There are 4 nested groupings, the coarsest first. Each group lies inside one group of the grouping before and may be the whole of it. The rows also spread widely along 17 directions, which tell nothing about the answers.
In the rows, zero is written as 128.
Some rows, each with its group in each grouping after it:
[119 107 161 133 141 146 142  99 137  58 151 172 116 162 130  67 125 139
 159 114 117 172 109 116 108  85 143  93 136 163 124 113 103 120]	kugor muki Taveg j201
[ 95 164  54 126  74  86 140 108 108 205 133 101 153  90 119 149 152 192
 124 167 116 144 108 130 149 135 147 127 160 130  53 195  77 174]	Ruzad Nofik zed j459
[114 164 111 101 140 143 166 121  89 113 117 123  96 102  78 147 149 187
 116 156 144  76 156 125 144 116 147 137 144 127 125 121 144 130]	kugor toda vafu j812
[139 124 164 132 162 139 134 142  48 105 182 144  76 140 129 148 147  95
  84 109  96 152  99  73 126 149 115 126 123  98  93 139 180 130]	Ruzad dodem sev j492
[152 182  79 110 122 124 129 144 128 112 112 119 179  61 121  94 108 193
 148 190 108  94 136 134 120  85 115 141 118 129  88 157  98  92]	Ruzad Zonu Guduv j791
[131 113  81 129 126 142 144 139 108 108 110 116 137 116 115 133 147 137
 110 150 131 150 138  93 131  99  88 149 123 159 115 107 142 133]	kugor toda lan j96
[163  64  78 152 117 134 113 192  70 102 101 123  69  98 134 149 155 129
 117  68 125 157 150 157  82 132 150  71 102  84 175 172 102  98]	Ruzad dodem Busug j28
[ 90 139 165 168 129  99 113  90 129 188 118 128 156 177 119 141 146 103
 157  92  95 110 123 161 150 144 140 107 125 145 148 127 101 165]	kugor dateb bov j706
[137  87 130 167 118 101 121 128  75 126 127 135 114 113 127 157 137 121
 114 109 127 122 107 146  95 100 122  94 137 111 112 150 117  89]	kugor toda vafu j444
[129  85 174 117  81 106  99 127 133 212 161 121 114 173 188 164 131 122
 128  86 176 131 142 122 163 176 163  95 138 121 188 174 133 157]	Ruzad Zonu Guduv j694
[157 122 128  98  93 102 129  97 109 141 156 111 135 154 157 103 145 157
 123 126  85 181  69 114  97 124 111 135 154 157  90 175 127 151]	Ruzad Nofik Vufi j43
[139 131 123 121 112 117 125 117  57 142 137 128  77 130 126 156 159 110
  99 141  99 114 115  98 105 150  88 163 124 104  84 159 181 105]	Ruzad dodem sev j721
[134  93 125 139 107 136 116 148 152 143 136 114 124 154 118 171 116 111
  63 109 177 186 169  83 133 123 128 102 121 151 163 144 136 147]	Ruzad fota liliv j861
[136 130 128 118 138 123 120 131 132 129 119 124 123 136 120 127 143 113
  94 131 119 161 114 119 102 138  90 160 132 129 109 122 146 151]	kugor dateb bov j227
[130 139 146 128 157 166 128 165  95 130 104 105 137 119 162  95 186 122
 103 123 117 138 136 132 197 150 127 185  99 131 148  97 181 125]	kugor muki komun j664
[112 137 121 152 129 132 126 117 124 119  86 118 139 135 121 124 141 122
 140 121 106  99 138 161 128 119 119 140 126 149 138 113 122  92]	Ruzad Nofik zed j120
[102 119 170 147 100  75 108  47 130 139 126 171  85 192 155 114 121 105
 158 131 109 104  83 165  57 109 102 139 171 137  67 143 124 101]	Ruzad dodem Busug j155
[120 174 130 125 154 151 151 131 187 101 136 138 134 140 111 116  86 121
 138 137 122 152 116 129  99 131 179  94 120 108 105  97 113 172]	Ruzad Nofik Vufi j199
[155  75  87 170 137 119 118 197 112 119 118 120 144  85 167 130 131 121
 142  88 114 176 108 168 109 122 166  58  99  87 146 154  78 125]	kugor muki Taveg j279
[105 160  96 128 109 142 143 123 126 139 143 132 121 114 123 123 131 145
 145 140 107 142 143 121 143 145 174 113 112 114 115 161 109 131]	Ruzad dodem Busug j28
[100 187 131 139  82 125 131  72 166 172 123 128 150 123  60 158 115  94
 102 173 117 128 148 110 114 145 143 144 100 114  91 148 138 102]	kugor muki komun j664
[116 127 134 129 104 118 126 109 124 164 123  99 139 128 133 161 141 125
 100 119 138 112 130 151 143 148 145 145 147 140 144 142 146  98]	Ruzad dodem sev j492
[137 105 112 112 122 131 114 147 152 156 108 129 137 153 148 145 128  97
 162 132 143 111 160  91 124 160  72 148 100 139 165 110 148 164]	kugor dateb bov j227
[132 154 125 119 114 113 141 103 114 144  99 120 165 113 156  84 145 178
 164 183 118  80 108 151 143  83 119 160 131 149  84 120 136 120]	kugor muki Taveg j279
[157 121 138 115 150 127 128 158 144 114 113  88 163  84 127 146 113 122
 108 100 145 126  96 168 104 156 154 111 146 102 150 102 121 119]	Ruzad Nofik Vufi j199
[131  97  91 130 146 103 100 161  91 144 136 132  85 162 131 189 139 110
 131  90  88 111 158 120 106 165  72 128 127 145 177 184 131 138]	Ruzad dodem Busug j155
[136  90  91 128 158 129 118 191 154 115 137 130 147  86 124 167 105 108
 141  95 148 144 144 123 108 166 126  79 123 103 179 134  84 142]	kugor dateb bov j227
[116 156 187  93 114 133  85 109 131 173 127 122 169 130 115  73 175 176
 132 108 134 133 160 129 194 153 122 166 127 157 180 145 108 132]	kugor toda vafu j812
[170 129 137 127  76 108  84 139  99 135 154 179 123  72 170  54 117 165
 152 161 128 159 107 105  81  95 128  96  98  58  46 209  88  85]	Ruzad dodem Busug j155
[107 112 153 115 145 160 138 109 188  62 165 159 123 156 113 121  97 119
 123 114 151 162 152 112 115 120 143 116 150 171 170 117 121  89]	kugor toda vafu j444
[104 147 103 124 163 120 108 166 181 114 121 134 164  79 135 133  97 128
 143 143 153 107 140 153 134 153 115 140 152 114 130 116  83 114]	Ruzad Zonu Guduv j694
[120 128 113 135 115 129 123 124 148 113  96 143  94 135 124 119 125 128
 112 139 148 142 137 146  83 110 126 134 133 117 101 117 127 119]	Ruzad dodem sev j721
[ 79 162 121 147 144 106 133 101 116 126 133 155 125 122 120 107 141 162
 153 139 100 115 112 166 134 112 145 129 160 130  83 143  84 128]	kugor toda vafu j444
[101 151  65 141 137 142 174 112 153  93 132 119 125 175 134 137 125 141
 111 156  76 160 140 139 126  83 133 152 140 202 116 141 144 118]	kugor toda vafu j812
[135  90 125 147 130 116 113 142  77  82 144 165 150  74 185  64 144 161
 175 141 124 127  96 129 131  77  96 118 143 129  85 149  85  59]	kugor toda vafu j812
[117 134 115 136 147 106 123 145 162 102 111 153 116 102 139 134  88 131
 122 163 176 106 116 151  82 103 117 123 162  98  74 107 106 122]	Ruzad Zonu Guduv j791
[120 101 115 120 125 135 132 105  75 104 150 116 168 131 159  96 170 146
 181 109  67 122 116 110 176 130  85 152 143 210 159 150 116  79]	Ruzad dodem Busug j155
[ 71 124 134 130 129 108  92 106 204 158 114 112 155 153  90 158 135  84
  79  95 152 185 135 148 131 187  96 171 177 170 153 111  96 152]	Ruzad dodem Busug j28
[146 125 173 119  96  99 111  80 126 151 152 118 161 173 169  97 131 141
 108 136 106 154  80 120 119  98  97 155 159 183  91 159 148 119]	Ruzad Nofik Vufi j199
[124 159 106  94 178 144 154 143 187 100 173 103 162 137 113 177  81  97
  93 136 105 149 123 100 121 168 117 156 148 166 143 118 159 135]	Ruzad dodem sev j492
[145 160 151 114 118 137 119 127 144 143 127 108 169 112 123 132 111 116
 143 132 115 100 137 129 136 156 143 127 102 112 153 129 134 102]	Ruzad Zonu Guduv j694
[148 172 133 119 141 118 147 135 173 169 171  85 195 136 120 152 101 127
  84 125  85 198  86 133 132 145 186 103 118 135 124 155 129 191]	kugor muki Taveg j201

New rows, each followed by its group in each grouping:
[135 108 145 124 128 144 130 116 120  92 130 129 152 123 130 101 141 123
 144 122 118 135 125 118 137 119 114 136 122 158 151 117 132  84]	kugor muki Taveg j201
[159 109  98 105 126 133 140 153  87 104 162 128 138 108 168 115 136 169
 149 143 107 130 125  97 135 105 107 125 126 151 130 168 134 105]	kugor toda vafu j812
[157 165 121 131 168 119 186 138 131 123 121  91 181 113 168 123 101 161
 139 157 102  94  67 180 122  81 182 107 138 130  90  96 147 162]	kugor dateb bov j706
[183 140  83 125 117 128 130 150  47 137  89  91 127 120 114 139 160 124
 133 146  66 105 132  83 107 122  60 154  70 122 110 133 171 140]	Ruzad fota liliv j861
[131  55 149 143 131 117 104 142  48 113 150 179  96 123 176 129 148 109
 203 106 138  73 128  87 131 135  69 106 122 112 142 135 124  91]	kugor toda vafu j444
[157 109 112 111 129 138 140 153 132 115 130 129 109 125 148 141 113 122
 130 136 148 133 129 112  94 129 132 116 116 105 132 116 152 136]	kugor toda lan j96
[107 120 111 116 106 134 156  93 148  88 143 139 126 124 178  98 122 127
 165 156 127 135  87 134 112 132 140 142 163 139  81 121 122  85]	Ruzad Nofik Vufi j43
[ 98 131 118 121  99 125 109 135 190 177 164 122 166 113 141 169 101  88
  98 146 178 166 153  76 164 190 124 141 132 121 126 150 121 132]	Ruzad fota liliv j861
[110 220  69 110 167 122 141 144 147 129 115  99 141  94 108 131 146 133
  73 175  53 156 108 172 120 161 126 215 135 116  68 152 149 130]	kugor muki komun j664
[120 149  88 168 107  78 130 119  83 183 118  85 155 112 130 168 148 152
  81 138  81 128  88 176 129 101 139 130 155 139  70 187 115 124]	Ruzad Nofik Vufi j199
[130 136  88 108 182 148 167 189 172  89 144  86 151 101 154 160 111 169
  33 145 166 166 134 158 158 103 160 158 177 171 147 121 159 123]	kugor toda vafu j812
[158 124 151 129 120 146 116 130 101 105 114 131 134 121 133  88 138 122
 136 124 114 134 121 112 112 115 111 131  98 122 123 115 142 102]	Ruzad dodem Busug j28
[ 94 167  95 185 131  98 121 130 114 167  92 109 150 129 133 129 151 123
 114 137  76 148 102 179 144 114 136 140 127 123  70 133  98 156]	Ruzad Zonu Guduv j694
[ 99 153 113 133 116 117 116 119 133 162 102 127 160 117 144  89 150 147
 190 135 112 116 115 146 152 150 130 134 125 122 102 117  82 166]	Ruzad Nofik Vufi j199
[ 95 152 129 137 153 122 103 140 144 125 108 166 107 115 108 114 133 124
 125 146 146 129 139 131 115 136  98 154 132  95  88 108 108 145]	kugor toda vafu j444
[101 156 133 124 135 112 118 115 154 146 116 154  50 203 176 130 127 115
 119 147 120 106 134 164  96 141 122 176 148 120  95 142 173 144]	Ruzad Nofik Vufi j199
[129 102 117 120  84 136 158 103  90 104 129 132  92 109 150 115 146 147
 115 164 176 138 112  89 121 102 129 130 149 121  67 120 150 104]	Ruzad fota liliv j861
[ 82 158 148 124 124 140 153  84 120 140 153 136 135 174 173  51 182 166
 131 154 102 189  95 115 204 114 149 174 146 183  75 120 141 179]	kugor muki Taveg j201
[135 154 192 109  94 137 114 100 137 152 148 137 155 116 133  81 120 173
 142 135 164 115 147 110 159 119 176 101 118 117 136 148 112 111]	Ruzad fota liliv j861
[153 143 176 169 108 123 117 102  64 128 133 127 143 134 144  78 147 152
 137 102  65 129 108 157 131  76 176  85  99 121 117 175 116  69]	Ruzad fota liliv j861
[130 134 121 129 126 139 122 136 133 126 121 124 138 137 123 118 130 127
 134 122 116 145 132 113 126 132 122 121 114 136 129 126 121 144]	Ruzad Nofik Vufi j199
[167 140 145  87 137 160 151 123 124  75 142 114 118 127 115 119 117 126
 119 128 114 133 126  95  99 140 133 131 117 126 142 116 167 103]	Ruzad fota liliv j861
[ 89 155 156 125 122 156 146  94 153 139 113 126 103 150 113 143 146  93
 119 130 137 107 156 149 150 173 174 156 118 118 155 103 168 102]	kugor muki komun j664
[156 140 146  83 121 126 130 110 130 138 120 111 128 166 150  99 139 125
 170 127  98 135  91 113 105 160 103 149 122 130 121  98 148 189]	Ruzad Zonu Guduv j694
[203 148 108  77 147 116 169 149 118 139 130  61 173  98 124 172 105 145
 113 146 104 110  71 128  81 139 127 131 128 113 118 107 175 173]	kugor toda vafu j444
[161 116  88 110 202 139 123 208 119  74 156 103 166  88 121 166 109 106
 127  93  84 142 126 105 122 170  86 117 123 136 183 134 111 126]	Ruzad Zonu Guduv j791
[127 181 125 165 150 115 126 142 119 153 137 123 158 116 115 139 121 126
  94 139  76 136 122 152 132 110 153 118 104 109  95 166 124 129]	kugor dateb bov j706
[106 137 100 130 159 129 140 146 195 107 173 165 127 174 149 143  76 145
 118 153 133 148 169 106 124  89 126 112 142 185 138 167 121 147]	kugor dateb bov j706
[102 150 159 101 162 151 129 108 142 111 183 137 177 133 116 110 136 119
 151 114  88 138 131  90 179 172 111 149 136 176 166 133 119 120]	kugor dateb bov j227
[190  93  94  78 119 136 133 182 119  87 179 128 164  61 192  97  99 180
 152 152 155 153 116  67 122 114 114  98 131 126 122 172 110 108]	Ruzad fota liliv j861
[111 122 155 147  93 133 141  97  93 150 138 125 116 125 165 115 161 127
 129 119 127 131 108 157 154 133 191 122 130 104 117 141 141  86]	kugor toda lan j96
[111 149 152 126 109 134 131  84 139 139 100 131 127 153 111 112 142 121
 149 136 126 108 135 139 124 131 130 148 119 132 126  97 139 122]	kugor toda vafu j812
[158 127 187  94 114 119 130  97 112 121 149 160  92 144 143  92 125 155
 137 142 145 118 102 117  84 106 140 114 136 106  98 140 152 127]	kugor muki komun j664
[180  93 186  63 131 132  95 138 188 117 160 138 156 149 187  83  97 121
 164 104 155 152 114 111  92 158 106 135 132 133 184 120 138 129]	kugor toda lan j96
[166 163 107  83 142 118 125 133 162 140 116  85 167 140 109 147 107 121
 146 123  73 118 111 134  78 170 101 147 120 139 150 130 135 165]	Ruzad Nofik Vufi j199
[ 75 162 125 136 134 133 131 111 102 136 140 155 111 120  93 120 160 165
 133 138 123 121 154 120 172 131 141 134 137 131 110 145 103 135]	kugor toda vafu j444
[173 121 108 113  80 145 110 118  90 100 119 153 115 111 139  84 144 116
 176 157  76 116 149  88  80 118  77 150  61 114 121 177 151  37]	kugor muki komun j664
[125 110 117 111 120 109 131 124 125 131 174 132 122 125 138 159 123 125
 128 120 123 150 112 113 110 154 124 117 156 127 125 170 117 124]	kugor toda vafu j812
[112 119 139 156 135 145 148 136 100 107 175 137 164  86 155 121 120 104
 143 138 137 145 100  77 174 133 151  93 123 108  87 114 116 108]	Ruzad fota liliv j861
[ 69 141 129 143 139 140 103 119 117 122 163 183 111 157 149  89 149 127
 159 133 102 139 162  88 180 138  98 155 125 160 114 159 109 113]	Ruzad dodem sev j492
[138 140  85 158 151 144 128 196  55 119 130 119  96  66 102 169 162 120
  51 131 110 158 145 113 140 136 130 133  95  69 102 163 149 104]	kugor toda vafu j812
[146 171 144  97 148 162 155 139 138 127 117 121 105 153 137 113 120 152
 142 136 126  99 147 131 134 135 175 125  98 115 152 102 172 167]	Ruzad dodem Busug j155
[100 162 204 127 124 121 149  41 117 150 116 154  87 210 135 119 137  83
 206 136  92  39 107 147 113 156 143 145 114 115 117  80 181 135]	kugor muki Taveg j201
[135 129 100 127 122 112 110 155 142 154  75 117 114 120 134 148 125 137
 109 141 162 100 151 156  98 123 107 150 129 112 123 119 139 135]	Ruzad dodem sev j492
[151 146 139 144 110 128 156  75 145  95  90 116 161 130 104 131  95 100
 159 153  97  75 105 163  59  83 131 122 112 132 112  88 147  55]	kugor toda vafu j812
[135 132 169 105 141 133 121 123 117 136 179 137 153 129 159 105 136 128
 154 110 100 133 111 109 154 164 136 124 125 128 150 156 130 124]	kugor dateb bov j227
[110 145 126 168 126  77 101 118 119 179  66 120 139 124 123 128 143  95
 150 126 113 116  85 171  93 145 104 133 128  77  62  91  94 180]	Ruzad fota liliv j861
[136 146 136  50  97 119 155  40 159  93 157 140 156 133 124  81 109 155
 221 167  99 104  80 103  71 141  95 156 163 164  96 118 116 110]	kugor toda vafu j444
[106 116 169 141 127 113 114 115 144 113 152 160 123 152 190  75 121 181
  91 150 183 152 123 132 153  54 131 136 185 173  85 147 121 107]	Ruzad fota liliv j861
[116 137 116 121 167 152 124 167 179  85  91 138  85 144 128 135 111 126
  74 149 185 122 181 132 115 115 106 169 141 135 139  89 163 122]	Ruzad fota liliv j861
[142  87  76 115 100 153 141 144 119  78 130 132 107 138 196  77 150 144
 144 142 122 188 131  93 124 107 106 148 122 162 115 144 136 103]	Ruzad fota liliv j861
[146 104  92 134 123 121 106 156  77 127  87 104 118  75 129 148 166  72
 152  97  87 120 103 154  89 203  94 147 104  64 131 124 123  92]	Ruzad dodem Busug j155
[129 148 125 109 124 139 130 118 109 116 117 131 104 125 112 116 145 134
 125 141 119 117 136 116 116 139 110 157 124 125 115 127 148 116]	Ruzad dodem Busug j28
[197  69 131  85 104 127 120 185 159 160 121  77 155  99 164 165 101 158
  96  92 213 136 138 140 110 141 166  79 135 116 209 135 137 146]	Ruzad dodem sev j721
[113 129 105 111 112 147 153 128 171 125 125 100 127 127 151 136 140 139
  65 144 156 173 139 155 145 133 169 166 152 156 141 138 160 101]	kugor muki komun j664
[124 166 156 101 122 146  88 123 189 139 140 155 114 157  92 119 103 100
 118 122 124 152 177  98 100 172 118 145  96 113 153 151 133 124]	Ruzad dodem sev j492
[104 131  71 114 137 150 187 127 161  85  94 129  79 139 127 136 123 145
 141 162 163 128 131 144  96 112 158 130 150 126 102  67 140 166]	kugor toda vafu j812
[174 122 189 102 102 133 117 102 115 119 150 158 111 135 146  86 123 110
 135 140 131 144  96  86  75 126 111 124 105  87  91 132 162 115]	kugor dateb bov j227
[131 136  82 108 119 110 129 154 162 177 131  93 138 155 158 157 125 157
  64 150 144 172 138 123 141 123 113 167 153 176 122 160 152 187]	Ruzad dodem Busug j28
[144 141 109 114  98  95 128 122  94 134 180 131 154  35  96 146 104 159
 123 153 135 137  92  92  97 137 145  76 149  72  58 194  72 105]	Ruzad fota liliv j861
[129 119 129 164 108 149 131 119  79 114 116 125 172  88 110 110 144 107
 175 121 103 116 117  97 148 123 129  89  87 115 115 108 101  95]	Ruzad Nofik Vufi j199
[105 148 178 126 111 170 116 134 123 120 138 147 113  87 126 105 139 150
  99 137 195 109 183 120 194 134 184 126 118  96 152 135 136  58]	Ruzad Zonu Guduv j694
[117 119 118 139 131 118 130 144  92 144 123 123 123 105 138 154 141 134
 119 137 152  95 123 122 147 134 119 127 144 115 105 126 133 132]	Ruzad Nofik Vufi j199
[159 110  49 140 108  91 152 147 138 129 108 101 185  79 156 150  91 188
 118 179 146 116 108 159  89  35 125 106 158 160  87 154 102 104]	kugor toda lan j96
[135 146 128 112 159 133 167 120 130  96 131 126 106 132 101 156 111 113
 126 144 116 108 106 128  87 137 141 123 133 112 111  97 160 143]	kugor muki Taveg j201
[ 89 181 139 137 133 124 120  85  95 138 154 141 125 122  36 147 158 108
 106 122  57 149 135 103 132 165 121 138 115 124 108 172 112 115]	kugor muki komun j664
[117 103 128 123 123 108 123 133 126 166 166 118 146 115  60 215 108 117
  84 107 174 153 141  61 134 160 112  76 149 138 145 145 101 187]	Ruzad dodem Busug j155
[109 136 132 134 134 126 119 126 159 140 125 123 163 131 116 138 113 117
 114 132 145 132 138 118 142 130 112 137 138 156 132 114 120 135]	Ruzad dodem Busug j28
[101 153 103 119 145 118 144 115  85 133 121  93  92 118  96 176 171 105
 112 100  77 118 110 160 123 206 140 156 152 102 127 137 136 128]	Ruzad fota liliv j861
[162 148 165 107 147 141 169 111  56  99 137  99 126 114 120 130 141 165
 125 121 101  72  90 136 127 114 158 113 143 129 127 118 166 104]	Ruzad Nofik zed j120
[165 129  82 117 113 112 146 129  98 146  88  87 155 115  88 144 146 178
 120 136 106 123 127 130 101  90 109 114 121 157 133 137 118 171]	kugor dateb bov j227
[116 190 113 117 124 123 154 107 186 153 123 100 181 113 137 134 104 108
 127 178 110 130  93 151 121 150 149 169 130 113  74 103 147 136]	kugor toda vafu j812
